The rows are grouped in 3 different ways at once. Each group adds its own fixed numbers to the row, and there is some noise. The rows also spread widely along 12 directions, which tell nothing about the answers.
In the rows, zero is written as 128.
Some rows, each with its group in each grouping after it:
[143 110 123 126 122  94  90 160 145 142 120 145 139 136 140 113 146 115
 132 110  94 124 133 116 132  83 114 142 124 150 118 128 104 113] -> q718 (4) q109
[120 120 107 107 142  95 116 136 132 139 158 150 137 144 143  95 100 120
 154 118 132 121 142 133 158 112 126 156 125 121 132 130 107 139] -> q17 (3) q213
[157 104 136 132 129 128  70 155 144 108 115 126 131 115 136 172 154 127
  94 126 100 128 125 118 105 127 103  89 114 116 155 131 122 159] -> q817 (1) q213
[160 105  78 154 114 156 116 111 150 102 110  83 100 147 113 154 196 115
 117 116 125  86 111  72 113 128 149 132 105 149 143 109  98 155] -> q626 (1) q677
[122  92  89 115 144 128 137  97 127 120 139 127 136 152 140 138 130 113
 141 115  94 139 149 125 135 114  96 141 123 162 134 162 109 184] -> q817 (0) q336
[113 158 147 157 100 128 106 145 140 125 117 121  98 139 117 123 136 149
 125  85 145 121 129 165 143 123 132 144 135 127 119 123 119 138] -> q626 (0) q232
[132 145 158 139 112 118 107 178 134  78 121 123 101 143 134 195 160 120
  98  78 152  96 125 149 101 155 109 112 100 113 152 140 108 166] -> q17 (2) q109
[ 97 110 124 152 148 113  75 140 126 145 169 157 138 148 156 112  67 148
 127 126 143 134 148 131 129 155  97 127 105  66 126 155 115 160] -> q718 (2) q336
[145 163 132 141 110 119 130  98 129 123  81 170 122  93 101 131 167  90
 135 108 126 100 135 120 152 144 135 166 123 154 143 121 117  97] -> q17 (3) q232
[120 140 122 184 151 119 104 120 153 182  78 119  83 130 147 101 170 140
  98  97 152  88 161 100 143 163  84 154 143 130 123 132 101 151] -> q718 (4) q677
[151 121 129 134 129 120 111 120 147 123 104 147 142 114 137 167 164 111
 131 101  81 123 152 116 144 127  84 126 130 159 140 150 113 166] -> q817 (0) q213
[139 113 105 140  86 133  95 167 138 101 138  76 106 153 101 111 125 139
 102 132 129 138 102 153 121  88 175 124 122 135 137 101 123 130] -> q17 (0) q336
[ 99 102 148 121 151 107  61 163 138 143 134 135 109 141 129  81  92 162
 136 128 126 152 151 163 114  80 106 103 142 102 129 120 132 129] -> q817 (0) q109
[125 120 105 123 129 106  88  96 138 126 111 173 163 110 144 120 114 103
 129 145  91 161 143 130 160 126 102 130 132 149 129 151 129 135] -> q17 (0) q336
[ 90 157 146 100 135  74 143 154  88 154  97 158 105 157 115  82 158  96
 115 104 125  91 106 130 127 105 170 187 113 147 122 135  78  98] -> q817 (0) q336
[ 90 150 155 136 131 119 138  89 100 134  92 164  83 134  85 103 153 112
 174  98 132 106 133 150 130 116 151 160 120 118 114 129 100 100] -> q626 (1) q232
[132 114 104 118 146 129 115 131 135 116 137  98  99 159 136 131 154 123
 126 101 152 101 133 117 121 113 129 137 113 136 132 124 108 163] -> q626 (3) q336
[187 116 139 134 117 138 142 154 112 104 111 126 109 128  71 161 164 108
 151  94 131  70 155 114 120 111 104 146 124 150 163 104  92 123] -> q17 (3) q213
[167 132 122 155 131 146 118 123 161 134 116 113 109 109 107 125 118 144
 172 106 133 109 199 134 164 117  71 143 157 165 143 110 135 148] -> q17 (1) q677
[145 111  95  96 131 113  88 169 126  99 146 125 164 133 137 113  87 117
  96 175 137 136 117 132 125 120 120 125 134 143 155 117 137 137] -> q17 (2) q677
[160 127 115 123 113 128  86 126 142 112 124 150 148 107 109 121 136 113
 161 141 112 111 131 104 141 102 129 143 117 145 122 103 128 102] -> q626 (0) q677
[113 113 149 155 134 103  68 144 157 142 130 159 114 132 143 115 130 147
 130  97 129 113 146 127 139 134 102 109 106  76 130 131 100 142] -> q17 (0) q232
[148 143 156 180  71 136 105 176 125 131 155 145 165 133 115 161  75 154
 146  95  73 143 152 147 173 117  89 151 139 149 140 163 115 147] -> q817 (2) q336
[169  99 104 121 129 137 123 164 108 113 141 120 136 146  96 109 105 116
 114 141 161  85 136 102 117 122 110 151 125 131 174  97  94 131] -> q17 (2) q232
[137 101 114  53 170  68  86 183 163 128 127 126 141 138 187 101 125 119
  95 133 130 138 147 155 142  78  91 107 152 167 131 121 130 162] -> q17 (0) q213
[129 131 151 128 128 110  86 188 166  90 162 113  88 136 157 173 125 146
 137  73 158 112 159 170 122 126  98 103 101 100 127 133 131 185] -> q17 (4) q336
[135 149 168 131 148 111 106 147 116 144  85 159 113 110 117 126 139 118
 119 110 130 109 155 138 120 131  93 144 143 143 155 129 113 112] -> q817 (1) q109
[121 103  89 187 110 137  63  90 175 151 118 121 126 127 144 116 165 147
 125 115  59 161 114  89 150 114 134 117 118 121 132 141 120 144] -> q817 (3) q109
[131  72  80 126 124 114 116 121  96  87 155 150 183 183 141 148 135  93
  98 151  84 118  78  68 114 145 135 141  88 126 142 167  68 165] -> q626 (0) q677
[121 176 159 139 113 124 103 119 115 131  64 159 120  95  92 127 136 115
 116 123 123 142 129 174 137 123 124 139 158 151 123 130 139  92] -> q626 (4) q232
[117 114  97 106 130 103  57 122 150 117 132 145 157 110 165 126 121 117
 103 155  90 177 102 133 133 112 148 107 109 125 131 145 154 139] -> q817 (3) q336
[115 136 134 140 112 122  73 139 124  85 100 120  94 119 102 151 166 122
  87 134 148 125  93 157  82 143 171  94 100  76 137 114 125 131] -> q17 (0) q213

New rows, each followed by its group in each grouping:
[125 145 131 138 130 127 121 110 123 114 112 138 101 115 107 145 133 118
 143 105 142 121 156 154 137 136 113 137 129 134 137 129 126 135] -> q17 (3) q336
[126 142 136 138 140 114  83 122 142 145  82 142 105  99 118 107 135 125
 121 132 132 133 147 152 140 130 113 117 150 120 138 117 137 119] -> q17 (1) q213
[135 119 121  87 163 108 102 161 105  79 127 127 108 132 129 139 140 101
  78 140 195  95 107 129  75 144 139 124  99 103 167 107 118 132] -> q17 (3) q109
[ 91 133 121 134 109 106  81  95 150 107 106 135  98 121 133 138 155 113
 144 116  87 171 109 164 131 105 172 100 104 114 106 141 136 127] -> q17 (1) q336
[142 112  83 145 106 134 114  99 109 101 129 136 158 136 110 138 125 100
 101 155 115 133 108 108 132 148 142 149 108 137 154 136 109 135] -> q17 (0) q336
[121 156 149 142 108  97 117 137 120 149  87 165 123 124 123 120 180 103
 107  94  98  95 105 106 141 127 152 169 114 140 139 136  92 102] -> q817 (3) q232
[134  93 125 134 124  91  66 198 143 139 125 118 138 171 150  98 131 140
  80 130 101 125 114 109 134  95 120 115 132 132 138 126  87 147] -> q17 (0) q677
[118  83  91 133 134 116  68 113 132 130 127 130 141 137 126  96 108 130
 120 167  92 165 116 127 129 108 139  99 126 102 135 127 123 136] -> q17 (1) q213
[128 133 143 145 123 110  92 152 143 152 133 140 114 124 133 116 112 138
 147  99 130 124 162 150 143 115 104 148 126 119 113 131 123 132] -> q718 (4) q336
[141  96  91  95 141  97 150 160 117 117 152 107 105 188 120  94 153 104
 137 104 153  72 120  95 120  87 154 169 105 144 152 102  70 130] -> q17 (3) q109
[101  79 109 118 145  95  34 162 154 114 159 129 157 152 195 123 103 147
  64 153  93 180  89 120 106 121 127  83 103  84 148 158 126 173] -> q817 (1) q109
[106 100 134 105 140 111  60 129 125 119 141 155 135 128 128 103  80 138
 148 149 119 169 137 162 125  90 120 100 125 102 113 130 138 128] -> q626 (0) q336
[ 66 186 142  93 149  87 130  98 122 120 128 177  70 103 101  84 124 105
 201 103 193  94 144 192 130 138 182 168 101  77 101 101 142  93] -> q17 (0) q213
[117 112  89 118 139  94 110 118 147 158 146 154 140 138 150  67 110 115
 157 126 122 118 150 108 172 109 123 164 120 136 122 127 100 135] -> q17 (0) q336
[134 144 127 162 104 133 126 114 134 109 115 133 126 144 120 160 158 126
 148  91  95 118 137 126 153 129 111 150 130 161 115 151 108 155] -> q626 (0) q677
[118 162 111 161  79 115 139 128 126 151 138 147 170 144 126 111 105 127
 152 112  63 141 124 123 193 125 138 189 147 172 122 164 112 131] -> q817 (2) q677
[106 157 122 154 138 107 135 113 135 127 122 142 112 144 160 142 137 122
 122  83 146 107 150 139 166 179 100 166 132 138 132 165 110 178] -> q17 (3) q677
[111 176 186 111 158  93 117 145 135 136  77 167  65 108 124 122 187 112
 144  67 184  65 163 149 122 129 105 147 124 126 117 108 110 119] -> q626 (0) q232
[110 162 125 139 104 134 114 109 127  82 115 131 116 130 113 158 138 121
 131 112 125 142 118 168 132 138 144 133 129 143 112 142 145 145] -> q626 (0) q677
[103 135 146 131 162 105 120  97 120 149 113 186 114 112 131 111 133 108
 157 106 134  94 158 117 133 146 105 152 109 101 137 140 110 129] -> q817 (1) q232
[161  87 152 136 111 130  80 144 137  71 142 155 139 122 117 208 122 126
 159 101  75 160 154 148 117 102  85  77 103 123 140 152 123 160] -> q17 (3) q336
[154 105  77  70 110 120 109 160 112  59 195 122 177 154 136 146  93  99
 124 155 121 145  81 136 121  86 170 146  99 150 137 125 133 141] -> q626 (3) q336
[123 173 153 159 120 112 118 110 141 154  39 140  75  93 108 131 194 102
 122  91 126 106 153 143 150 137 115 145 136 161 127 130 112 106] -> q17 (4) q336
[141 141 124 208 113 147 108 123 126 131 116 129 115 128 113 143 140 138
  91 101 165  87 138 104 145 199 102 158 118  99 172 134  96 158] -> q17 (3) q232
[159 129 108 141  94 126 105 140 153 118 123 105 122 129 115 134 143 126
 134 111  99 135 132 132 160  94 136 138 134 171 138 116 122 126] -> q17 (3) q336
[121 104 123 110 136 109  69 146 143 117 148 135 135 124 155 131 111 130
 121 136 102 153 123 134 119 107 126 104 106 103 134 141 137 147] -> q817 (1) q336
[133 143 108 192 116 143  85  97 163 134 102 122 120 106 140 139 145 140
 107 113 129 129 146 120 156 173  94 132 132 125 155 138 128 154] -> q17 (1) q109
[148 106 146 172 101 135  85 161 135 115 140 146 142 129 107 152 120 137
 151 114  76 121 134 111 127 117 106 124 107 110 138 139 108 134] -> q817 (4) q677
[127 114 160 139 134  98  83 197 108 141 137 150 145 146 134 126 109 130
  92 120 123 100 116 112 115 143 110 136 111  83 154 144  87 138] -> q817 (4) q213
[149 148 173 179  84 114  82 195 130 146 129 151 145 131 121 149 123 146
 125  83  74 129 138 127 159 113 109 147 126 132 140 151 101 121] -> q817 (3) q336
[151  95 120 131 109 130 100 179 114  92 172 122 149 151 115 154 115 126
 115 128 113 109 113 108 106 114 133 131  90 111 155 132  97 147] -> q817 (0) q336
[119 111 106 119 123 113  85 143 126 110 137 138 141 132 128  95  91 122
 102 158 131 153 113 148 128 118 139 128 131 113 140 121 133 129] -> q17 (4) q232
[129 123  87 107 161 128  94  80 143 112  90 120 111 114 145 128 174 104
  95 138 153 130 124 118 115 142 119 122 131 152 141 124 137 148] -> q626 (3) q109
[130 124  95 134 128 124 116 118 124 110 127 128 119 125 115 121 128 102
 123 142 155 110 129 121 124 146 135 150 106 116 143 119 120 132] -> q17 (4) q336
[102 101 131 170 109  99  89 157 130 132 144 135 117 175 139 128 143 136
 121  94  96 108 101 106 130 135 150 120  87  60 134 153  67 154] -> q17 (1) q213
[152 123 125 134 138 124  94 123 137 113  96 129  98 104 122 157 183 107
 112 104 143  99 140 117 101 129 115 124 102 132 134 113 123 130] -> q718 (3) q336
[117 148 110 126 135 115 113 111 116 125  91 141 106 120 118 127 181  81
  98 131 158  82  99  93 106 157 163 159  93 120 130 116 100 106] -> q626 (4) q336
[119 122 116 154 125 120  96 133 114 127 148 157 150 138 134 114  81 133
  99 134 137 138 127 136 149 162 114 146 127 100 152 146 113 150] -> q17 (3) q232
[116 149 120 134 119 108  81 147 162 136 108 107  93 119 131  95 149 135
 114 114 144 130 125 157 124 102 151 137 128 133 114 105 141 107] -> q718 (4) q109
[142  94 119 136 131 141  87 159 110 123 144 122 145 135 111 123  92 132
 103 156 130 126 129 108 104 126 108 123 124 113 165 126 114 138] -> q817 (2) q336
[104 171 140 136  98  87  51 145 159 132 119 158 144  97 166 124 104 128
 116 127 106 172 112 170 170 130 149 127 122 115 118 145 155 116] -> q17 (1) q336
[132 145  71 130 152 121  85 124 179 139 134  95 100 115 160  81 139 136
  95 144 197  96 132 111 148 156 144 152 128 125 147  90 153 150] -> q17 (3) q677
[129 124  92 111 156 116 131 129 119 154 122 117  94 142 101  58 151 101
 140 139 188  53 119  88 119 117 164 183 113 109 135  81  88  99] -> q626 (4) q213
[109 125 130 134 145 126 112  84 100 116 105 158 118 114  96 126 106 108
 149 143 127 145 151 161 123 148 120 120 132 102 137 138 130 127] -> q17 (1) q213
[ 88 143 135 159 125 105 102 124 138 153 123 144  93 136 121  93 129 135
 155 103 131 112 135 138 137 129 147 156 112  96  97 131 119 120] -> q718 (4) q677
[104 141 144 155 128  84  97 120 129 189  79 174 126 125 137  92 148 117
 123 103  88 129 136 128 161 127 113 156 139 125 104 149  95 110] -> q718 (4) q213
[123 155 150 144  85  98  96 153 139 130  97 147 108 123 108 122 164 114
 137  98  96 120 116 142 145 102 163 141 113 137 120 123 106  92] -> q17 (0) q336
[173 135  95 117 114 117 104 181 154  99 144 102 136 130 135 133 139 112
  95 127 161  82 116 108 129 127 136 163 110 147 163  95 119 131] -> q17 (4) q109
[135 102 139  92 186 105  78 137 117 136  96 165 124 109 131  93 102 111
 119 155 156 129 164 136 110 118  76 111 145 119 158 110 125 114] -> q17 (1) q109
[101 147 124 136 129 115  97 108 133 129 110 139 112 129 125 109 142 128
 127 117 145 126 123 141 132 134 134 143 128 122 123 125 122 126] -> q626 (0) q109
[ 78  98  72  49 186  60 102 103 135 109 111 147 107 145 175  77 181  71
  90 162 153 111  82 100  95 121 189 124  84 112 117 117 113 137] -> q17 (0) q677
[ 83 148 130 151 136  84 105 120 141 203  75 144  95 146 156  72 176 122
 112  96  88 122 126 113 159 113 146 159 134 139 119 151  87 120] -> q817 (1) q336
[114 106 119 122 135 118 103 123 155 104 124 114  84 141 139 152 186 121
 139  91 108 121 120 124  95 100 148 103  90 118 129 130 120 154] -> q817 (1) q109
[117 137 121 115 148 103  61 117 115 139  88 171 149  81 120  87 111 101
  89 184 145 151 114 139 110 140 135 140 132 112 136 114 151  72] -> q718 (4) q109
[131 140 160 129 103 106  79 156 148  89 134 154 120 114 136 179 124 121
 148  93 107 142 141 172 132 117 120  99 100 109 126 143 142 140] -> q17 (1) q336
[101 136 122 120 132 101  66 131 160 126 150 161 150 125 181 122  97 138
 127 123 129 152 125 143 153 138 110 117 120 104 118 150 139 164] -> q626 (2) q232
[133 137 104 125 142 122 115 124 125 144 117 126 124 132 129 106 146 114
 117 126 152  90 124 102 139 144 130 160 124 126 145 116 104 134] -> q626 (1) q213
[123 140 148 131 130 104 127 128 127 132 105 164 112 125 121 116 137 117
 142  91 132 105 157 142 146 127 106 148 134 141 135 131  99 131] -> q17 (0) q232
[ 79 155 161 105 139  87 109 135 140  90 110 145  53 129 129 146 177 106
 158  81 148 102 121 169 102 119 176 116  82  91 103 124 129 129] -> q17 (1) q677
[109 141 111 127 175 119 135  80 133 166  93 138  80 123 122  86 166 108
 156 108 169  72 160 109 141 147 107 167 131 122 118 118 100 133] -> q626 (4) q213
[176  99 125 157 127 136  45 178 145  86 139 122 152 117 143 175 125 138
  60 142 157 108 123 102  96 176  75  91  99  84 187 120 119 167] -> q17 (0) q109
